The rows are grouped in 3 ways, from coarse to fine. Each group lies inside one group of the grouping before and may be the whole of it. The rows also spread widely along 7 directions, which tell nothing about the answers.
Some rows, each with its group in each grouping after it:
[-3.93 -0.71  1.37  0.78  2.88  2.50  1.57  0.61 -0.30 -0.26 -3.44 -0.64
  1.75  1.43 -0.85  2.55  0.02  3.92  2.35 -1.82  1.35 -0.52  0.29 -0.88
 -0.26 -5.19  2.39]	z_709 z_151 zam
[ 4.53 -0.76 -3.08  1.18 -1.82 -3.39 -2.87 -0.78  2.10 -4.28  7.12 -0.23
 -1.76 -1.90  5.61 -3.03 -1.25 -5.36 -3.10 -0.04 -3.17 -0.11  2.64  1.99
 -2.00  4.06 -1.86]	z_709 z_348 Paku
[ 0.02  0.31  1.56 -0.94  0.55  0.62  0.53  2.12 -1.11  3.01 -0.66 -1.53
  2.17 -0.35 -3.27  1.60  1.49  2.05  1.03 -1.87  2.05 -1.94 -0.91  2.95
  1.21 -2.73 -0.34]	z_709 z_767 nasik
[-0.71 -0.84  1.30 -0.32 -0.62 -0.17  0.29 -0.10 -0.52  0.23  1.05 -0.98
 -0.78  0.58 -0.06 -0.02 -0.10 -1.55 -0.50 -0.41 -1.82 -0.16  1.10  1.60
 -1.94 -1.42 -0.77]	z_680 z_583 Nam
[-3.89  0.77 -0.32  0.22 -0.13  2.02  1.24 -1.16  0.93  1.31 -5.53  3.07
  2.65 -0.36 -0.99  1.09 -0.57  4.91  2.39 -0.39  1.44 -0.23 -0.37 -0.21
 -3.11 -3.43  2.45]	z_680 z_399 kegu
[-0.36 -1.47  1.50  1.01  1.28  0.23  0.11  0.87  0.26 -2.98  1.67 -2.33
 -0.81 -0.01  1.92 -0.04 -0.09 -0.76  0.71  0.07 -1.27 -0.86  1.35 -0.21
 -0.68 -1.22 -0.19]	z_709 z_151 fenip
[-0.06 -1.59  0.88 -0.39  0.88  1.61  1.56  1.17 -0.05 -2.76  0.90 -0.87
 -1.15  1.86  0.49  0.84 -1.04 -2.81  0.84  2.34 -1.04 -0.77  1.71  0.18
  0.22  0.20  1.85]	z_709 z_348 tirab
[ 0.94  1.52 -2.94  1.59 -2.84 -2.56 -1.14 -2.31  2.37 -0.63  0.87  1.84
  0.38 -2.95  3.12 -2.18 -0.73 -0.83 -3.31  0.36 -0.70  1.08  1.12  0.62
 -4.32  1.42 -0.85]	z_680 z_583 viza
[ 0.76  0.71 -3.49 -0.14 -0.31  0.20  1.06 -0.69 -0.94  1.31  1.59  0.26
  0.39  2.14 -0.81  1.21 -0.80 -2.07 -2.98 -1.77  1.19  1.32 -0.01  1.08
  1.00 -0.22  1.65]	z_709 z_286 biri
[-2.70  1.50 -0.98 -0.17 -1.09  0.26  2.04 -1.13  0.01  2.52 -3.43  0.21
  1.62 -0.20 -2.13  1.25  0.51  1.53 -1.76  0.20  2.67  1.19 -0.21 -0.36
 -1.60 -2.09  0.84]	z_680 z_173 zurub
[ 2.29 -1.26  0.71  1.17 -2.03 -1.92 -3.50  0.58  2.65 -1.95  3.20  0.00
  1.34 -4.10  3.28 -3.43  0.31  2.45  2.65 -1.92 -3.47 -3.55  0.76  3.32
 -3.49 -0.04 -3.35]	z_680 z_399 fazi
[-0.11 -0.40  0.42  1.88 -1.63 -1.29 -0.68 -0.11  1.37 -1.79  0.85 -2.57
  0.57 -2.46  2.73 -1.19  0.69  1.69 -0.70 -0.39 -0.85 -0.82  1.34 -0.88
 -2.10 -1.68 -2.61]	z_680 z_173 Guge
[ 2.07  0.83 -4.14  0.60 -2.74 -1.83 -0.46 -1.20 -0.51  0.19  4.04 -0.83
 -0.81  0.91  1.33 -0.43 -1.21 -2.43 -4.45 -2.95 -0.10  2.11  0.66  0.68
  0.38  0.77 -1.81]	z_680 z_124 goboz
[-0.19 -0.72 -3.34 -1.30 -1.57  2.25  2.59 -0.52 -1.28 -0.08  0.07  2.80
 -0.15  5.76 -1.79  2.96 -2.34 -1.15  0.02 -1.19  0.19  1.43 -0.76  1.40
  2.20 -0.04  3.72]	z_680 z_173 ruge
[-0.74 -0.88 -1.76  1.04  0.06  3.75  1.48  0.22  2.02 -4.60 -2.60  4.08
  0.70  1.92  1.58  1.71 -2.91  1.80  3.64  1.54  0.07  0.02 -0.02 -0.52
  0.50  0.50  5.60]	z_709 z_151 bem
[ 1.45 -0.42 -0.75  0.01 -0.23  0.16  0.79  1.00 -0.69 -0.15  2.43 -1.45
  0.43  0.58 -0.64  0.49  0.32 -1.93 -1.06 -0.49  0.18 -0.48  0.11  1.55
  1.29 -0.04 -0.36]	z_709 z_286 leru
[-0.69 -0.85 -0.26  0.35 -1.16  1.10  0.95 -0.47  0.64 -1.53 -0.71  0.98
 -0.26  0.81  0.83  0.46 -1.35 -0.23  0.53  1.27 -1.21  0.20  0.69  0.22
 -1.00 -0.17  1.27]	z_680 z_583 mabo
[ 0.30  0.08  1.99  0.28 -1.54 -2.75 -0.31  0.24  0.14  0.54  2.46 -3.45
 -0.44 -2.76  0.76 -1.77  1.90 -2.37 -2.47  1.13 -1.15 -0.79  1.66  1.07
 -3.17 -0.51 -3.99]	z_680 z_173 Guge
[ 1.78  0.00 -0.81 -1.01 -2.04 -1.98  0.23 -0.76  0.37 -0.29  3.00  0.68
 -1.43 -1.18  0.52 -2.13 -0.32 -5.86 -2.30  3.24 -2.05  0.43  1.05  2.21
 -3.26  3.89 -0.87]	z_680 z_399 fazi
[ 2.42  0.06 -0.17 -0.61 -2.58 -1.55 -0.20  0.22  1.71 -1.06  1.86  0.52
 -0.23 -2.97  0.62 -2.35  0.01 -3.26 -0.36  3.78 -1.77 -0.98  0.29  2.28
 -2.28  4.27 -1.55]	z_680 z_399 fazi
[-0.20 -1.29  0.62 -1.66 -0.73  0.00  0.52 -0.26 -0.34 -0.09  1.63  1.80
 -1.04  1.18 -0.62 -0.60 -0.75 -3.61  0.90  1.59 -2.58 -0.77  0.99  2.84
 -3.29  0.91  0.91]	z_680 z_399 fazi
[-0.79 -0.64 -2.70 -0.27 -0.51  1.48  2.44 -1.03 -1.89 -0.07  0.92 -0.10
 -1.10  5.30 -0.74  2.58 -2.11 -2.06 -2.32 -1.61 -0.08  2.57  0.31 -0.61
  2.11 -1.12  2.22]	z_680 z_583 mabo
[-4.14 -1.76  1.56 -0.19  1.24  3.71  1.22  0.28 -0.57 -0.08 -3.44  1.42
  1.72  2.87 -1.04  2.27 -1.16  5.30  4.91 -2.55 -0.52 -1.51 -0.14 -0.03
 -1.14 -5.68  2.58]	z_680 z_399 kegu
[-1.57 -1.03  0.96  1.95 -0.58  0.12 -0.11  0.11  1.01 -1.82 -0.36 -3.28
  1.03 -1.19  2.30 -0.08  0.45  4.37  0.79 -2.30 -0.51 -0.82  1.25 -1.86
 -1.11 -4.15 -1.76]	z_680 z_173 zurub
[-1.39 -0.60 -1.05  0.71 -1.03  1.27  1.83 -0.51  0.13 -1.65 -0.84 -0.68
  0.15  1.70  0.77  1.17 -0.94  1.10 -0.29 -0.19  0.24  0.97  0.70 -1.85
  0.17 -1.60  1.13]	z_680 z_173 zurub
[ 0.52  0.61 -1.24  0.90 -2.12 -1.04  0.09 -0.72  1.03 -0.25  0.26 -0.32
  0.35 -1.45  0.86 -0.52 -0.38 -0.15 -1.81 -0.05 -0.10  0.55  0.31  0.46
 -1.15  0.26 -0.99]	z_680 z_583 Nam
[-0.12 -0.60  1.63 -0.78 -0.67  0.62  2.30  1.82 -1.69  1.38  0.68 -4.27
 -0.23  1.17 -2.70  1.50  0.79 -1.18 -1.40  0.33  0.46  0.06 -0.62  0.22
  2.98 -1.32 -1.81]	z_680 z_583 Nam
[ 0.55  0.65 -0.17  0.47 -0.36 -0.20 -1.42  0.43  1.97 -0.03 -1.14  2.57
  2.09 -2.83 -0.04 -0.65  0.26  2.02  2.07 -0.09  0.49 -2.06 -0.47  3.42
 -2.28  0.13  1.02]	z_709 z_151 fenip
[-1.12 -0.83  1.81  2.57 -0.22 -0.10  1.43  0.94  1.85 -3.61 -0.95 -5.86
  0.41 -3.92  2.69 -1.03  0.88  2.49  0.03  2.76  0.04 -0.42  1.04 -5.01
 -0.04 -1.11 -3.12]	z_680 z_399 fazi
[-3.44 -0.18  2.31 -1.89 -0.39  1.28  0.62 -0.45 -0.15  2.68 -3.49  3.42
  1.32  0.48 -2.46  0.47  0.55  0.96  2.79  0.49 -0.64 -1.67  0.61  3.79
 -5.53 -2.99  2.26]	z_680 z_173 zurub

New rows, each followed by its group in each grouping:
[ 1.00 -0.96 -0.62  0.79 -2.21  0.66 -1.42  0.71  1.00 -1.89  1.49  0.38
  0.68 -0.33  1.77 -0.59 -1.04  2.68  2.28 -2.56 -1.65 -1.55  0.37  1.77
 -0.40 -1.34 -0.86]	z_680 z_124 goboz
[-0.92 -0.69  2.06 -0.85 -0.57 -0.47  0.17  0.06 -0.23  0.96  1.13 -0.40
 -0.51  0.15 -0.14 -0.57  0.22 -1.70 -0.30  0.25 -1.98 -0.97  1.18  2.44
 -3.10 -1.51 -0.89]	z_680 z_583 viza
[-3.50 -1.97 -0.06 -0.56  1.54  1.31  2.68 -1.81 -2.42 -1.59  1.59 -0.20
 -3.06  5.74  1.06  1.54 -2.24 -4.73 -1.71 -0.30 -2.67  2.71  2.73 -1.92
 -2.75 -2.51  2.30]	z_680 z_399 kegu
[-1.90 -0.63  2.23 -0.27 -1.01  2.98  1.65  0.97  1.42 -0.67 -4.71  2.13
  1.45 -0.87 -1.42  0.86 -0.35  2.77  4.06  3.58 -0.04 -1.89 -0.45  1.02
 -1.27 -0.53  2.34]	z_680 z_583 mabo
[-0.68  0.39  0.32 -1.25 -0.92  0.52  1.33  0.62 -1.21  3.51 -0.54 -0.52
  1.29  1.37 -3.15  1.30  0.38  0.61 -0.88 -1.34  1.04 -0.32 -1.04  2.28
  0.94 -2.26 -0.23]	z_680 z_583 viza
[ 1.28  0.14 -1.23  0.26 -2.15 -0.10  0.60  0.40  0.53  0.18  0.87 -0.82
  0.79 -0.08 -0.05  0.11 -0.43  0.59 -1.24 -0.49  0.13 -0.07 -0.74  0.69
  1.54  0.03 -0.82]	z_680 z_583 viza
[ 2.10 -0.48  1.37  0.12 -2.09 -1.56 -1.55  1.25  0.60  0.78  2.64 -2.24
  0.73 -2.53  0.07 -1.42  1.13  0.32 -0.29 -0.99 -1.27 -2.06 -0.06  3.37
 -0.32 -0.26 -3.73]	z_680 z_583 mabo
[-0.17 -0.97 -1.95  0.31  0.31  1.06  0.56 -0.58  0.65 -3.35  1.34  1.00
 -0.87  2.04  2.39  0.85 -2.03 -1.99 -0.09  0.51 -0.92  0.63  1.94 -0.37
 -0.45  0.42  2.68]	z_709 z_348 Paku
[-0.93 -0.24  0.19  0.15 -1.49  1.48  0.61  0.43  0.33 -0.90 -1.02  0.27
  0.38  0.17  0.11  0.36 -0.75  1.43  1.45  0.24 -0.30 -0.45  0.50  0.18
 -0.76 -1.09  0.44]	z_680 z_124 goboz
[-0.32  0.06 -0.48  0.83 -2.05 -0.13  0.51 -0.30  1.19 -1.20 -0.69 -0.13
  0.66 -1.13  1.17 -0.31 -0.13  0.84 -0.20  0.98 -0.20 -0.24  0.74 -0.25
 -1.57 -0.44 -0.43]	z_680 z_173 Guge
[ 2.79  0.81 -0.88 -1.40 -3.89 -1.32 -1.40  0.48  0.75  1.38  2.04  2.28
  0.40 -2.00 -0.97 -1.87  0.00 -2.23 -0.17  0.93 -1.00 -1.44 -0.32  5.28
 -2.01  3.08 -1.38]	z_680 z_124 goboz
[ 1.70  0.27 -1.54  0.69 -2.72 -1.26  0.84  0.06  0.41 -1.00  2.12 -2.31
 -0.06 -0.62  0.87 -0.43  0.17 -1.81 -2.83  0.86  0.13  0.66  0.13 -0.35
  1.00  1.29 -1.95]	z_680 z_173 Guge
[ 0.11  1.70 -2.45  0.99 -2.68 -1.12  0.57 -2.19  2.09 -0.70 -1.86  2.30
  0.13 -2.54  1.39 -1.09 -0.80 -1.50 -2.52  3.17  0.24  1.69  0.62 -0.10
 -3.59  2.45  0.84]	z_680 z_583 Nam
[ 0.48 -1.57 -3.65  1.77  0.01  2.09 -0.18 -1.06  0.78 -4.00  1.74  2.23
  0.08  3.19  3.47  0.97 -2.97  1.14  1.16 -3.03 -1.59  0.26  1.28 -0.46
  0.34 -1.19  3.49]	z_709 z_286 biri
[ 0.99 -3.00  3.01 -1.15  0.31  1.56 -0.98  1.90 -0.03 -1.91  3.04  1.84
 -0.35  0.72  0.69 -0.82 -0.14 -1.95  4.70  0.28 -4.19 -3.87  1.48  5.19
 -2.80 -0.56  1.05]	z_709 z_286 leru
[-1.29  1.46 -0.44  0.82 -1.15  1.46  2.40  1.01 -0.04  2.43 -4.21 -2.78
  2.96 -1.01 -3.10  2.35  0.88  4.98 -0.77 -0.37  4.15  0.31 -2.11 -1.56
  3.72 -2.45 -0.63]	z_680 z_583 mabo
[ 0.23  1.08  1.69  1.25  0.22 -2.13 -2.00  0.79  1.98  0.92 -0.55 -1.48
  2.44 -5.51  0.56 -1.71  2.38  2.54  0.29 -0.61  0.78 -2.38  0.15  2.49
 -3.02 -1.54 -2.56]	z_709 z_151 zam
[ 4.30  0.62 -1.74  0.73 -1.83 -2.67 -3.60  0.92  1.81  0.08  4.46  0.63
  1.74 -3.30  1.37 -2.25  0.55 -0.05 -0.51 -3.17 -0.85 -2.00 -0.48  5.45
 -0.66  1.37 -2.48]	z_709 z_151 bem
[ 1.27 -0.79 -1.12 -0.65 -1.00 -1.43  0.09 -0.23 -0.90  0.20  4.24 -1.32
 -1.03  1.20  0.05 -0.55 -0.48 -3.51 -2.24 -1.13 -1.77  0.65  0.63  1.31
 -0.50  0.48 -1.66]	z_680 z_399 fazi
[ 0.64 -0.75 -3.70 -0.43 -2.36  1.62  0.10 -1.17 -0.05 -1.82  1.32  4.44
 -0.80  3.92  1.19  0.70 -3.30 -1.39  0.74 -1.63 -1.73  1.03  0.67  1.91
 -0.84  0.71  3.13]	z_680 z_124 goboz
[-0.64 -0.21 -1.10 -0.17 -1.62  1.54  0.99  0.43  0.11  0.38 -1.33  0.48
  1.87  1.34 -1.13  1.50 -0.40  3.34  1.30 -2.14  0.91 -0.74 -0.87  0.84
  1.36 -2.16  0.98]	z_680 z_173 zurub
[ 1.78 -0.92 -1.12  1.16 -0.44  1.06 -1.11  1.09  1.59 -2.73  0.98  1.11
  1.31 -0.42  1.56  0.18 -0.97  2.31  2.75 -1.56 -0.45 -1.96 -0.64  1.94
  1.22  0.13  1.09]	z_709 z_151 fenip
[-0.30 -1.50 -0.51 -0.14  0.78  2.34  2.20  0.77 -1.22 -1.57  1.01 -0.47
 -0.32  3.31 -0.29  1.88 -0.94 -1.64  0.60 -0.02 -0.39  0.08  0.64  0.17
  1.46 -1.19  2.20]	z_709 z_286 leru
[-0.48 -0.75  2.38  0.49  0.59  0.64 -0.08  1.41  0.62 -0.51 -0.28 -1.05
  1.30 -2.15  0.02 -0.40  1.33  1.00  2.16  0.67 -0.53 -2.64  0.93  1.82
 -2.01 -1.89 -0.61]	z_709 z_286 leru
[ 1.24  1.65 -0.54 -1.77 -0.83  0.11  1.83  1.84 -0.44  3.11 -0.91 -1.39
  1.72 -1.14 -4.25  1.31  1.42 -1.71 -1.76  2.39  3.73 -0.49 -1.47  2.07
  2.98  1.90 -0.04]	z_709 z_348 Paku
[-1.14 -0.96  3.41 -1.33  1.26  0.59  0.16  1.78 -0.15  0.53 -0.03 -1.57
  0.25 -0.80 -1.29  0.16  1.22 -1.17  1.99  1.51 -0.47 -2.58  1.29  2.63
 -1.73 -1.47 -0.21]	z_709 z_348 Paku
[ 1.05 -1.15 -0.83 -0.18 -1.36  0.70  0.59  0.60 -0.51 -0.51  2.53 -0.98
 -0.15  2.51  0.20  0.89 -1.11 -0.25 -0.40 -1.99 -1.29 -0.21 -0.17  1.10
  2.23 -0.99 -0.34]	z_680 z_583 viza
[-1.13 -0.33  3.39 -0.52  1.26  0.40  1.11  1.65 -0.61  0.51 -0.43 -2.64
  0.27 -1.09 -1.27  0.62  1.51 -0.83  0.59  1.54  0.34 -1.37  0.99  1.02
 -1.39 -1.97 -0.43]	z_709 z_767 nasik
[ 2.98  1.59  0.39  0.73 -4.41 -1.68 -0.72  1.67  3.74 -0.60 -1.52 -0.46
  2.91 -7.45  0.21 -2.50  1.98  2.72  0.97  4.30  1.24 -2.79 -1.45  2.33
 -0.75  3.65 -3.12]	z_680 z_173 ruge
[ 1.26 -0.45  1.02 -0.99 -1.44 -1.00 -0.42  1.84 -1.90  3.32  2.96 -3.37
  1.39  0.83 -2.68  0.76  1.70  0.94 -0.63 -4.20  0.02 -1.98 -0.98  3.65
  2.04 -3.04 -3.46]	z_680 z_173 Guge
[ 0.76 -1.31  2.48 -0.64  0.17  0.74 -1.81  1.87  0.60  0.18  0.79  1.21
  1.67 -0.98 -0.35 -0.07  0.44  2.42  4.47 -1.92 -1.48 -3.98  0.30  5.09
 -1.75 -2.11  0.30]	z_709 z_767 nasik
[ 0.70 -1.90  0.05  0.15 -1.17  1.60  0.70  1.26  0.38 -2.76  1.45 -0.77
  0.13  1.02  1.04  0.33 -1.32  1.11  2.27 -0.12 -1.68 -1.26 -0.32  0.00
  2.02 -0.07 -0.16]	z_680 z_399 kegu
[-2.05  1.04  2.95 -0.30  1.49 -1.89  1.99 -0.53 -0.21  0.08 -0.36 -2.33
 -2.33 -2.74 -0.36 -1.19  1.75 -7.34 -3.68  6.53  0.26  1.43  2.28 -0.33
 -5.44  1.72 -0.52]	z_709 z_151 fenip
[-2.72 -1.62  1.92 -1.41  0.55  0.62  2.36 -1.33 -1.79 -0.70  1.19  0.29
 -3.54  3.73  0.04  0.58 -1.23 -7.03 -1.58  2.66 -3.34  1.72  2.85  0.70
 -4.53 -0.67  1.94]	z_680 z_583 Nam
[ 2.36 -1.12 -3.48  1.26 -3.47  1.44  0.14 -0.44  2.39 -5.05  0.79  3.19
  0.21  1.09  3.33 -0.06 -2.77  0.82  1.67  0.99 -1.66 -0.36  0.14 -0.08
  0.80  2.65  2.20]	z_680 z_173 Guge
[-2.97  1.62 -1.75 -0.02 -1.19  0.73  1.68 -2.01  0.55  1.80 -4.38  3.58
  1.70  0.58 -1.45  1.31 -0.50  1.25 -0.50  0.75  1.78  1.09  0.24  0.37
 -3.85 -1.74  2.94]	z_680 z_173 Guge
[-0.04 -0.56  1.49  1.03 -1.56 -0.82  0.60  0.44  0.92 -2.03  0.72 -2.97
 -0.41 -1.92  1.69 -0.99  0.83 -0.58 -0.74  2.16 -1.04 -0.57  1.32 -1.10
 -1.63 -0.42 -2.27]	z_680 z_173 Guge
[ 2.76 -1.17 -1.32  0.37 -0.02 -1.80 -1.71  0.33 -1.20 -0.74  6.85 -2.60
 -0.82  1.71  1.94 -0.06 -0.38 -2.33 -2.32 -5.11 -1.83 -0.23  1.40  2.61
  0.70 -1.43 -2.08]	z_709 z_767 nasik
[-1.77 -1.11  1.27  1.48 -0.89  1.41  1.78  0.38  1.04 -3.31 -1.75 -2.15
  0.13 -0.30  1.84  0.52 -0.22  1.89  1.22  2.21 -0.33 -0.27  1.13 -2.95
 -0.61 -1.80  0.00]	z_680 z_173 Guge
[ 1.94 -1.78  0.36  0.76 -1.72 -0.50 -0.39  0.83  1.48 -3.65  2.98 -1.70
 -0.56 -1.54  2.63 -1.81 -0.56 -0.87  1.06  1.39 -2.75 -1.51  0.81  0.15
 -0.47  1.70 -1.89]	z_680 z_399 fazi
[ 0.88  0.44 -0.39  0.82  0.12 -1.03 -0.44  0.42  0.55 -0.59  1.49 -1.27
  0.44 -1.47  0.53 -0.22  0.48 -1.04 -1.16 -0.28  0.46 -0.33  0.16  1.28
 -0.52  0.16 -0.78]	z_709 z_151 fenip
[ 2.01 -0.88  3.14  1.50 -1.91 -1.64 -2.15  2.33  1.79 -0.73  1.92 -4.88
  1.50 -5.31  1.47 -2.29  2.14  3.28  1.16 -0.59 -1.36 -3.52 -0.02  1.89
  0.02 -1.27 -5.42]	z_680 z_583 mabo
[-0.96  0.21  3.36  0.71  0.70 -0.67 -0.26  1.00  1.16 -0.37 -1.18 -2.29
  1.00 -4.24  0.71 -0.89  1.80  1.13  0.93  1.87  0.34 -1.92  1.29  0.64
 -3.52 -1.66 -1.24]	z_709 z_767 nasik
[ 0.24 -0.26 -0.10 -0.15 -0.86  0.10  1.33  0.85 -0.27  0.39  0.62 -2.65
  0.54 -0.12 -1.17  0.38  0.37 -0.04 -0.83  0.30  0.43 -0.17 -0.45 -0.32
  1.43 -0.15 -1.54]	z_680 z_399 fazi
[ 0.05  0.08 -0.45 -0.29 -2.04  2.35  2.43  1.03  0.63 -0.26 -2.86  0.54
  1.20  0.50 -2.10  1.66 -0.78  1.63  1.12  2.06  1.51 -0.17 -1.56  0.09
  2.78  0.66  1.65]	z_680 z_583 Nam
[-1.36 -0.34  0.06 -0.78 -1.37  2.03  1.50 -0.06  0.01 -0.75 -1.59  2.10
 -0.46  1.37 -0.61  0.57 -1.29 -0.72  1.50  1.70 -0.53  0.05  0.80  1.03
 -1.82 -0.16  2.14]	z_680 z_124 goboz
[ 1.05  1.88  1.00 -0.47 -3.49 -0.43  0.80  1.42  2.02  1.86 -3.29  0.17
  2.77 -4.91 -2.59 -0.75  1.99  1.67  0.57  4.34  2.38 -2.07 -1.65  2.10
 -0.54  2.07 -1.45]	z_680 z_173 Guge
[-0.91  0.32 -4.13  2.55 -1.51  0.40 -1.44 -1.92  1.83 -1.14 -1.14  2.49
  2.69 -0.18  2.91  0.31 -1.97  6.75  0.98 -5.40  0.32  0.15 -0.27 -0.71
 -1.10 -3.28  0.87]	z_680 z_399 kegu
[-0.19 -0.58  0.12 -0.62  0.84 -0.36 -1.21 -0.35 -0.08  0.19  1.62  2.53
 -0.17  0.76  0.17 -0.26 -0.43 -2.17  0.94 -1.34 -1.75 -1.03  1.09  4.30
 -3.92 -0.78  1.62]	z_709 z_151 fenip
[-2.61 -1.49 -1.39 -1.78 -0.39  2.86  2.43 -1.49 -1.07 -0.83 -1.43  5.31
 -0.94  6.11 -0.82  2.46 -2.85 -2.03  2.12  0.13 -1.91  0.96  1.13  2.05
 -2.87 -1.17  5.66]	z_680 z_173 ruge
[ 0.40 -0.94  1.70  0.46 -1.85 -1.18 -0.05  0.12  1.17 -2.38  1.73 -1.42
 -1.00 -1.96  2.20 -1.88  0.55 -2.39 -0.28  2.94 -2.39 -1.02  1.77  0.55
 -3.40  0.82 -1.91]	z_680 z_173 Guge
[ 0.65  0.81  1.96 -0.81  0.04 -1.57  0.24  1.03 -0.33  1.57  1.21 -1.85
  0.02 -2.48 -1.19 -0.58  1.74 -2.89 -1.58  1.89  0.49 -1.01  0.88  2.57
 -2.34  0.35 -1.38]	z_709 z_767 nasik
[ 2.34 -1.07 -3.72 -2.00 -0.83  2.96  0.72  1.41 -1.00  0.04  1.81  3.05
  1.22  5.35 -2.44  3.21 -2.35 -0.16  2.09 -2.87  0.68 -0.97 -1.68  3.96
  5.49  0.78  3.89]	z_709 z_348 Paku
[-1.56  0.21  0.30 -0.58 -0.97  0.65  0.84 -0.44  0.36  1.36 -1.64  1.69
  0.84  0.34 -0.89  0.38 -0.42  0.66  0.22  0.34 -0.39 -0.36  0.22  1.66
 -2.51 -1.49  1.19]	z_680 z_583 viza
